There are 8 hidden switches. A switch that is on adds its own fixed numbers to the row, and there is some noise. The rows also spread widely along 10 directions, which tell nothing about the answers.
Some rows, each with its switches (1 for on, 0 for off) after it:
[-14.2   3.6  -5.3   3.9   5.2  16.3  -2.9 -24.3 -11.6   1.6  -0.9   7.6
   2.0 -30.8 -33.6  16.8  -2.2 -13.2  17.3 -14.7   8.5 -23.8  10.3  22.8
  11.5   7.5  20.6 -36.6]
0 0 0 0 1 1 1 0
[  4.0  -3.2   1.5 -16.2 -12.7  -2.5  -3.1 -34.4 -30.1 -23.1  22.6  19.9
  22.8  -6.6 -41.5  16.4 -17.9 -15.3 -25.4 -22.8  22.1  19.3 -10.4  15.7
  27.1  22.2  -2.2 -15.9]
0 0 0 0 1 1 1 0
[ -0.5 -27.2 -17.5  32.8  10.4  11.7  26.0  41.3 -12.5   1.0  -3.6  23.5
 -19.3   5.5  14.1  45.8  -1.1  11.8 -13.2 -10.5   3.3 -11.8  14.7  -8.6
  18.8 -11.2  -0.8  -5.1]
0 0 0 1 1 1 0 0
[ 10.0 -14.2  11.8  13.8  20.2   8.7 -13.2   9.2  23.4  23.7  -8.8  13.2
  18.6  21.2 -19.8  11.3   7.4  11.0 -17.2  21.1  12.4   7.6  14.0   4.9
  19.3 -19.4  -9.9  -0.5]
1 1 0 0 1 0 0 1
[ 24.8  -9.9  -3.0  12.3  14.3  -7.7  -2.6  14.0  -5.6  11.0  20.3  10.3
  12.6  29.0  -1.9  19.6 -15.4  20.7 -33.3  -8.8   6.1  44.3 -19.9  -4.8
  28.5   7.3 -24.8   9.1]
1 0 1 1 1 0 0 1
[  4.0 -31.2  10.5  -4.4   9.9 -17.2 -10.4  31.7   5.2 -20.9  -9.5   2.5
  28.8  13.6 -23.2  25.0 -28.0   0.4 -28.6   4.1  31.4  26.1  13.7  -8.3
   9.1   3.2  -7.5   7.5]
1 1 0 1 1 0 0 0
[ 12.8 -16.6   0.9  18.7   2.9   9.1  -3.3  -1.8   4.7  14.8   5.1  -3.7
 -18.2  19.4  12.1   7.5   6.1  -6.0  -3.6  21.6  -9.8  -3.2   0.3  -1.8
 -11.1 -15.1 -27.2  17.5]
1 0 1 1 0 0 0 0
[  2.4 -58.7   9.5   6.4  -0.8 -13.5 -10.9  41.8 -28.8 -34.0  -3.3   3.5
  -9.7  -2.4 -35.4  20.9 -10.7 -16.6 -10.4   8.0  19.7  -2.9  31.1  11.6
   8.1 -24.8  -0.8   6.3]
1 1 1 0 0 1 0 0
[-10.1 -18.9 -20.5   5.5  16.8  16.7  23.5  -3.1   0.9 -20.4  -6.8  -4.8
 -16.1   7.5   0.8  19.6 -18.1 -22.3   3.8  22.6   3.5   0.1 -17.1  -7.3
   1.7  11.4   7.7   6.7]
1 0 1 0 1 0 0 1
[ -8.9  -9.8  -8.8   1.8  18.4  -3.8   3.4  13.0  -5.0  -9.4 -13.6 -21.3
  -2.6 -14.1 -13.1  17.6 -32.8  -7.5  23.4  -9.2   9.2  10.1  -5.4   6.0
  -1.5  18.8  16.7 -14.8]
0 1 0 1 0 0 0 1
[ 12.1 -23.9   1.0   6.1  -7.7   2.3   6.7 -11.3 -17.4  -2.0   7.0  -1.0
  -5.5  31.2  23.2   5.6  -9.5 -25.7  -5.1   7.1 -11.7  17.1  11.6   2.3
 -30.4 -12.7 -34.5  30.0]
1 0 0 0 1 0 0 0
[  7.5   1.1   6.0   7.9  16.0  -0.7   7.0 -23.3 -19.8   5.4  -8.6  11.9
  23.0  17.7   3.2   6.1  -9.6 -18.3  19.7  -6.4 -11.0  25.5  13.1  21.0
   6.4  -9.2  11.1  -1.0]
0 1 0 0 1 0 0 0
[ 17.9 -15.1 -14.3   6.3   2.7  -6.2   1.5 -13.5 -11.4   0.0  25.1  -6.6
 -18.8   9.6  -7.3  -2.4   6.2  -4.3  -2.5   4.1  -4.4  19.9 -33.7  16.9
   4.4   0.0 -16.9  -2.0]
1 1 0 0 0 0 0 0
[ 16.5 -10.8  -8.4  13.2  10.9   5.5  14.7 -10.7  10.8  21.1   4.9  12.0
   1.6  30.3  12.8  13.8   6.0   3.3 -17.7   7.3 -14.6  15.1 -16.3  -3.5
   4.0  -1.4 -20.9  15.0]
1 1 0 0 0 0 0 1
[-12.1 -18.6 -18.5  13.4  13.2  22.8  19.2   6.9   6.0  -2.3 -19.7  -6.0
 -11.7  -0.3   4.6  23.0 -21.5 -18.8  11.8   7.2   4.3 -12.7  12.7  -2.4
 -14.1   9.8   5.7  -2.8]
1 1 0 0 1 0 0 1
[ -5.3 -21.9  13.7   0.9   3.4 -14.5 -13.4  26.2  -6.3   7.2 -18.0  -0.3
  24.2 -11.4 -29.3  28.9 -20.1  -2.8   2.0 -24.7  12.6  -0.9  46.0  10.1
 -19.0  -7.4   0.8 -11.0]
0 1 0 0 1 1 0 0
[ 19.8   0.4   2.7  15.4  16.9   6.1  12.9 -24.5  -4.5  26.4   6.1  27.8
   9.6  32.0   5.6   7.3  18.3   4.7  -6.8   5.5 -18.6  18.5 -10.6  13.1
  30.4 -16.7  -5.8   4.5]
0 1 0 0 0 0 0 1
[  6.8  -3.4  -6.4  -0.4   7.0  -3.4 -12.0  -6.2 -17.3   7.7  12.0  -5.3
   7.2 -16.1 -22.1  12.4 -10.4   8.0  -0.9 -21.5  14.1  12.2  -8.1  15.4
  14.0  18.6  -3.4 -20.6]
1 0 0 0 0 0 0 1
[  0.5 -25.7   4.9  -1.5  12.5 -17.9  -3.7  30.5  25.1   7.5  -3.1 -10.0
   2.1  13.8 -14.5  19.4   8.5  14.7 -18.5  18.3  10.3   5.5  -7.4 -10.2
 -11.9 -20.2 -19.4   4.0]
0 0 0 0 1 0 0 0
[  8.0 -10.3  -5.1   2.3 -14.9  23.8 -15.0   5.2 -27.5  -6.9  12.1  19.6
  -6.2 -15.5 -47.5  29.8 -10.2  10.6 -41.6  -4.2  57.0  -6.3  11.0  10.3
  47.2  14.1  -8.9 -31.2]
0 0 1 0 1 0 0 1
[  1.5 -17.1 -21.1   8.4  -2.1  11.3  22.9   7.6 -26.6  -8.5  -6.1  -1.2
 -16.8   3.8  10.0  25.5 -25.8 -13.6   2.0 -13.7   4.5   7.4   3.2   1.5
  -3.2  14.3  -3.8  -0.9]
0 1 0 0 0 0 0 1
[  7.6  14.1  -5.4  -4.4   6.3  -1.1  -2.5  -6.2  34.2  32.9   3.2  -3.8
  24.3  14.6  -8.0  22.2  -3.6  23.5 -27.9  -8.7   5.2  21.1 -23.3 -14.6
  -6.3  17.5 -28.3  -6.9]
0 0 0 0 1 0 1 0
[ 11.4  14.7  -0.9  11.9   8.8   8.4 -18.9  -1.8   6.2  35.9  -2.7 -14.3
   6.6  -2.5  -9.8  11.9  -3.3  16.3   9.1 -11.6   0.9  12.3  -2.9   8.3
   1.2   4.4 -14.6 -17.1]
0 0 1 0 0 0 1 0
[ -2.6 -11.3  -6.1   7.4  19.4   1.9  14.2   1.3   9.3   4.9  -7.2   5.9
  -1.3   8.5  -9.7  21.9 -11.5  -3.2  -4.2   4.9  -3.2  -1.4  -5.3  -3.1
   4.7   2.4   6.8  -3.7]
0 1 1 1 1 0 0 1
[ -6.0 -47.7  -7.0  10.5   7.6  -4.1   4.3  46.4 -46.5 -42.6 -22.5 -14.1
  -6.6  -7.3   0.9  20.3 -41.5 -26.8  24.1 -13.6  11.3  12.4  37.1  10.3
  -4.5  -3.5  13.4   0.3]
1 1 0 0 0 0 1 0

New rows. What belongs after each?
[ 15.5   6.1 -16.9   2.9  -0.1  -1.6  13.1 -27.1   6.9  13.2  23.0  -7.7
   2.6  24.4  21.0  11.4 -15.9  -2.4 -15.1 -10.4 -12.6  31.6 -35.8  -8.8
 -19.5  25.8 -34.4  14.1]
1 0 0 1 1 0 0 0
[ -7.9   8.4 -19.9 -16.3  13.0 -12.4  28.6 -11.7  -3.7  -1.8  -2.9  12.5
  33.0  -9.8  -6.8  41.2 -25.1  11.6 -21.2 -41.8   1.0  15.8 -27.8 -15.3
  12.0  48.1  10.9 -16.2]
0 0 0 0 0 0 1 1
[ -9.3 -29.2 -10.7  21.5  18.4  22.6  24.4  22.8  35.4 -23.8 -23.5  -2.9
 -13.2  32.2  18.6  29.7 -15.7 -17.4  -7.2  50.9  10.2   4.7 -14.2 -30.8
   5.8  -3.0  -1.6  35.6]
1 0 0 1 0 1 0 0
[  2.1  -4.1 -13.6  14.3   3.6  24.1  14.9 -11.4 -10.0   0.1  -0.6   9.5
  -5.7   8.0  -9.8  21.2 -20.2 -13.9   0.4  -4.3  10.0  11.2  -0.3   9.0
  14.1  12.7   1.3  -6.3]
0 1 0 0 1 1 0 1
[  8.6   3.7   5.4   5.9   7.8  -9.6  21.6 -33.6 -21.1  19.5  12.3  49.1
  31.4   9.1   3.1  32.5   6.2   5.1 -22.0 -38.3 -23.6   2.4   3.8   3.7
  23.7   7.2   1.3   0.5]
0 0 0 1 0 1 0 1
[  9.7  13.2   4.8  13.6  -2.2  18.1 -11.1 -12.0   7.1  33.6  -9.9   9.1
  26.3   3.9 -15.8  25.6 -16.6   3.2  -4.4 -19.4  15.3  10.3  28.0  10.1
   0.0   9.4 -11.0 -12.4]
0 1 0 0 1 1 0 0
[ 18.2 -15.5  11.2   1.2   8.0  -6.8 -25.8  -6.2  15.4   3.9  21.1 -12.5
   2.3  18.3 -39.1  -5.7 -13.6  -3.0 -14.8  13.9   2.4  33.0 -28.9   9.5
  13.5   2.6 -22.2   9.6]
1 1 1 1 0 1 1 1
[  5.2  13.6  -0.6  11.9  21.3   6.7 -12.2 -17.0  11.4  33.6  -1.8   4.2
  24.6  -8.4 -18.8  13.0 -11.3  10.4   6.6 -18.6   2.3   5.4   5.8  14.5
  11.7  17.9   5.3 -25.3]
1 1 0 1 1 0 0 1
[ -1.4 -14.8  -6.2  10.2  15.7  -3.3  -1.8  19.9  22.2   9.4 -12.9 -10.7
   1.8  -3.0  -7.5  21.6  -8.6   7.3  -0.7   5.3   7.2  -4.4   1.0  -6.2
  -7.8   5.9  -2.4  -5.4]
1 1 0 1 0 0 0 0
[ -0.1 -12.0 -22.8  15.7   6.5  20.6  26.5  10.4  12.7  -6.8  -2.1  11.3
 -14.9  13.5  -2.2  37.1 -19.3   2.5 -24.5   7.1  16.7   6.9 -25.1 -17.2
  24.8  23.4  -1.6   2.8]
0 1 0 1 0 1 0 1
[  0.6 -22.5   0.7  13.8  16.3   3.3   6.7  33.0  -9.0 -11.0 -22.0  -6.0
   3.0  19.2  13.2  20.6 -16.9  -3.3   9.3   9.6   4.4  22.3  11.1  -4.5
   7.7 -15.0  -1.5  11.4]
0 0 0 0 0 0 1 0
[  8.2   9.7  -6.8   5.8  20.3  -6.2   3.0 -25.1 -11.9  25.7  10.7  17.2
  23.5  -8.5  -8.9  16.3   8.1  14.6   0.6 -28.3 -11.5   8.4 -12.6  14.8
  24.5  13.4   7.2 -21.1]
1 0 0 0 0 0 0 1
[  9.6 -27.2   8.1   7.1   3.2   0.8  -2.6 -13.3  19.7   6.5  15.1  19.0
  -1.8  22.8 -25.5   5.9  24.4  -8.2 -28.3  28.9  -0.6  -4.3  -5.0   7.1
   6.8 -24.9 -20.9  10.1]
1 1 0 0 1 1 0 0
[ 18.7   2.6  20.3   1.2  10.7   6.6   1.0 -35.6 -15.2  10.8  -1.4  63.1
  58.3  28.4  -9.9  25.0   9.6   6.7 -43.1  -4.4  10.6  19.7  17.6   4.0
  61.7  -2.1   0.4   6.3]
1 0 0 0 0 0 0 1
[ 14.7   1.0  27.8   1.5  16.4  -3.7  -7.6 -44.9  -0.3  19.5  -3.2  36.4
  47.4  26.2  -8.7   2.7   4.7 -11.8 -10.0   3.1 -14.5  13.6  18.0  14.9
  22.9 -10.2   0.1  12.7]
1 1 0 1 0 0 0 1
[  3.3 -14.4   1.7  17.9  17.9   6.3   1.2  15.8   4.3 -10.1 -10.3  15.5
  18.4  13.5  -5.1  29.6 -14.7   2.5 -11.2   8.2  17.6  19.5   1.6  -7.5
  35.8   2.9   6.9   8.4]
1 0 0 1 0 1 0 0
[  8.7   4.9  -3.8   1.1  -4.5  27.3   0.2 -51.2 -16.9  -0.9   8.8  23.3
  11.8   7.0 -20.0   5.7 -12.0 -24.2 -13.8   2.3  17.2   6.4   4.2  19.7
  24.6  18.7  -2.6  -9.5]
1 1 0 0 1 0 0 1
[ -5.2   0.4  -3.5 -14.0   6.0  -0.2  -6.1  -1.7  26.8  11.8  -1.5 -12.3
  16.0  -2.8 -28.6  20.9 -15.5  11.2 -21.3  -3.2  18.9   8.5 -19.0 -10.1
  -5.2  22.4 -14.9 -13.5]
0 0 0 0 1 0 1 1
[ 11.0 -21.3  15.5   1.5  -1.8   7.5 -13.7  -8.1 -20.5 -20.0   0.4   3.3
  -3.5  18.9 -20.8  -1.0 -17.5 -21.1  -4.8  22.0  22.7  21.5   7.7  17.0
  24.3  -9.2  -7.5   9.1]
0 1 0 1 0 0 0 1
[  9.7  -6.5   6.2   9.1  -5.1  18.3 -14.3 -16.2  24.9   9.4   7.0 -11.6
  -1.6  27.2  -6.5   5.5 -20.0 -17.5 -12.7  21.6   1.1  16.2  -6.1  -7.0
 -16.7   4.0 -34.7  23.2]
1 0 1 1 1 1 1 0
[ -7.6 -16.5 -13.8   0.7   4.9   1.4  21.1 -21.9  -8.4  -8.3   5.6   5.4
  -8.8  -3.3   3.0  13.7   3.9 -21.8   3.7   2.5 -12.6 -16.6  -6.4   4.8
 -15.8   1.6   0.0  -2.2]
1 0 0 0 1 0 0 0
[ 26.3   1.7  20.3  12.5   9.8  -2.2 -21.6 -25.8  -4.5  28.4  17.3  20.8
  32.0  24.8 -22.9   3.5 -10.2  -0.6 -13.9 -13.4  -7.7  33.7  10.7  19.6
  20.9  -4.0 -16.1   6.3]
1 1 1 1 1 1 0 1
[ -7.3  -9.6   6.3  -4.8  10.7 -12.4   4.5  -8.8  -0.7   0.2  -3.6   4.7
  19.9  -1.7 -17.5  19.7  -4.8 -10.5   6.5  -9.1  -3.7   3.3   6.3   6.0
 -10.3  -3.9   6.4  -3.1]
0 0 0 0 1 1 0 0
[  7.6 -19.0  20.3  -9.1  21.9 -25.2  -9.0  13.0 -11.8 -17.4   0.5  23.6
  40.8  15.5 -28.6  19.6  -9.4  15.7 -29.2  -6.5  15.3  36.7  -6.9   0.9
  53.5  -4.5   7.6  -0.1]
0 0 0 1 0 0 1 1
[-10.1   5.9   4.9  -7.6  -1.1  16.0   0.4 -35.8  13.9   5.9 -12.3  -4.9
   9.7   2.4 -11.1  10.7  -6.4 -24.5   7.0  18.5   9.7 -10.4   7.1   3.5
 -20.7   4.2  -4.0  -0.7]
0 0 0 0 1 0 0 0
[  7.5 -14.4 -12.2  12.2   2.9   9.6  14.7 -10.4 -28.4  -9.1   8.0  16.4
 -17.4   5.8 -10.0  14.9   1.5 -14.4  -2.8   4.3   2.7  -0.7  -1.1  17.3
  18.9  -8.7   5.9 -11.9]
0 1 1 0 1 0 0 0
[ -3.3 -21.6 -20.1  10.4   2.5   3.7  -1.1  20.6 -10.3  -7.7  13.7 -15.9
 -25.4 -22.4 -17.0  24.0 -22.6   2.1   0.1 -17.1  14.5  -3.0 -13.8   2.4
   2.9  23.5  -5.4 -13.7]
1 0 0 1 0 1 0 1
[  6.1  -1.5  -3.8  25.4  32.3  16.5  20.8   2.7  -8.5   1.0 -15.4  21.4
  12.0  31.5  18.7  24.3 -16.0  -2.8   6.6  10.4  -6.2  26.8   0.7  -2.5
  38.6  -7.2  16.5  10.0]
0 0 1 1 1 0 0 1
[ -0.6 -14.5   8.0   0.7   5.4   3.2 -12.7  -0.9   1.2  -9.3 -10.7   4.5
  26.9   0.3 -32.1  19.2 -24.4 -15.0  -4.7   0.0  24.8  14.1  22.0   8.9
   5.7   7.2   3.8  -3.1]
1 1 0 0 1 1 0 0
[ 12.6   0.0  -2.5  14.9   8.6  19.2   5.6 -10.9  -6.2   3.7  -3.6  15.6
  15.0  22.6  14.5  21.8 -21.7  -1.5 -13.8   0.9   9.9  25.1  -0.9  -6.2
  27.6  16.3  -8.3  12.6]
1 0 0 1 0 0 0 1
[  4.7  12.5  -5.1   9.6  -3.0  18.9   0.1 -42.7 -25.7   9.5  -2.9  17.9
  13.5 -14.9  -3.6  15.2 -15.8 -18.8  11.5 -24.9   2.9 -10.6  22.2  20.9
   7.6  24.5   7.7 -19.2]
1 1 0 1 0 0 0 0
[  1.9  -4.6  -5.4   8.9  17.7   8.3   0.7  14.2   7.5  -1.2  -4.0  -3.2
   5.1  11.3  -8.2  22.2 -20.9   9.6  -9.1   7.8  23.2  25.0 -15.0  -5.7
  25.1  10.3  -0.7  -4.8]
0 0 0 1 1 0 0 1
[  1.6 -15.9 -16.8  11.2   8.9  16.4  29.0   5.5  -4.3 -21.6  -6.6  23.2
  18.4  25.4   7.9  39.4 -47.1 -12.8 -28.9 -14.3   8.0  29.4  -2.1 -19.2
  21.9  33.3  -0.3  15.5]
1 1 0 1 1 1 1 1
[  5.3 -23.3 -16.0   1.2   9.0  -8.6  19.6  10.7 -22.0 -32.9   7.8  -6.9
 -14.3  18.7   6.4  15.4 -12.1  -9.8  -2.6  11.9   8.6  35.4 -35.8  -2.0
  17.8   2.3  -2.5  10.4]
0 0 0 0 0 0 0 0
[  0.3 -39.4  10.2  -3.4   9.1 -13.2 -19.8  12.5  -7.2 -22.2  10.5 -31.3
 -20.3   6.6 -22.4  -8.5 -19.8 -24.8  11.3  25.7   3.4  12.9  -5.6  10.3
 -19.4 -14.4 -14.9  15.1]
1 0 1 1 1 0 0 1
[ 12.0   1.7  -3.3  -1.7   2.1  -1.0  -7.2 -28.5   4.4  11.9  13.6  -9.4
   2.3   9.9  -8.8   3.5  -0.2  -6.9  -5.1   8.1  -3.2  15.0 -24.5   4.3
  -7.0   8.7 -19.4   4.4]
1 0 1 0 0 0 0 0
[ -6.0 -15.1  10.9  10.6  -0.8  20.6  12.2 -23.7 -36.5  -7.8  -2.4  55.1
  13.5  -3.7 -19.3  32.5  -4.5 -21.2 -18.2 -15.7  -0.5 -30.4  44.1  11.8
  35.1  -7.6  15.9 -10.1]
0 0 1 1 1 1 1 1
[ 16.1 -32.6   6.8   1.0  10.7 -28.3 -12.7  17.4  -5.2   1.7  14.9 -12.2
   0.5  15.4 -10.8   1.7  -9.2   3.5  -8.6  -4.1  -7.3  28.5 -10.0   7.3
  -6.8  -7.5 -22.9  12.1]
1 1 0 1 0 0 0 1
[  2.1 -23.3  -3.4   5.4  -6.8   5.6  -3.8   8.1 -11.4  -7.7   1.3  -0.6
  -3.0  -6.8 -18.3  24.6 -31.2 -12.1 -11.3 -14.4  16.9  -0.2  15.3   1.8
  -3.8  19.7 -11.2   0.6]
1 1 0 1 0 1 0 1
[  3.0 -24.5  -0.7  -2.0  22.3 -27.9   9.6  14.2  12.1  -7.4   5.5   6.3
  17.1  16.1  -0.1  19.6   1.7  11.0 -21.1  -0.1 -12.5  17.9 -26.3 -13.6
   9.9  -0.8  -6.1  10.3]
1 0 0 1 0 0 1 0
[ 13.3   8.5 -19.9  24.9  21.0  25.9   2.8   1.2   9.9  20.2   2.8 -18.4
 -19.4  16.9   0.0   2.7 -12.6   6.3  18.3  13.5   8.0  34.3 -31.8  12.9
  19.8   5.8  -5.4 -12.6]
0 1 0 0 1 0 0 1
[  8.4 -22.6  13.6 -13.2  -5.9 -26.9 -16.1  15.1  -3.4   3.1   3.6 -15.6
   7.6   7.5 -19.6  15.7  -7.3   2.3 -18.2  -1.7   8.8  14.4   3.0  -2.1
 -23.7  -7.6 -28.6  10.0]
0 0 1 0 0 0 0 0
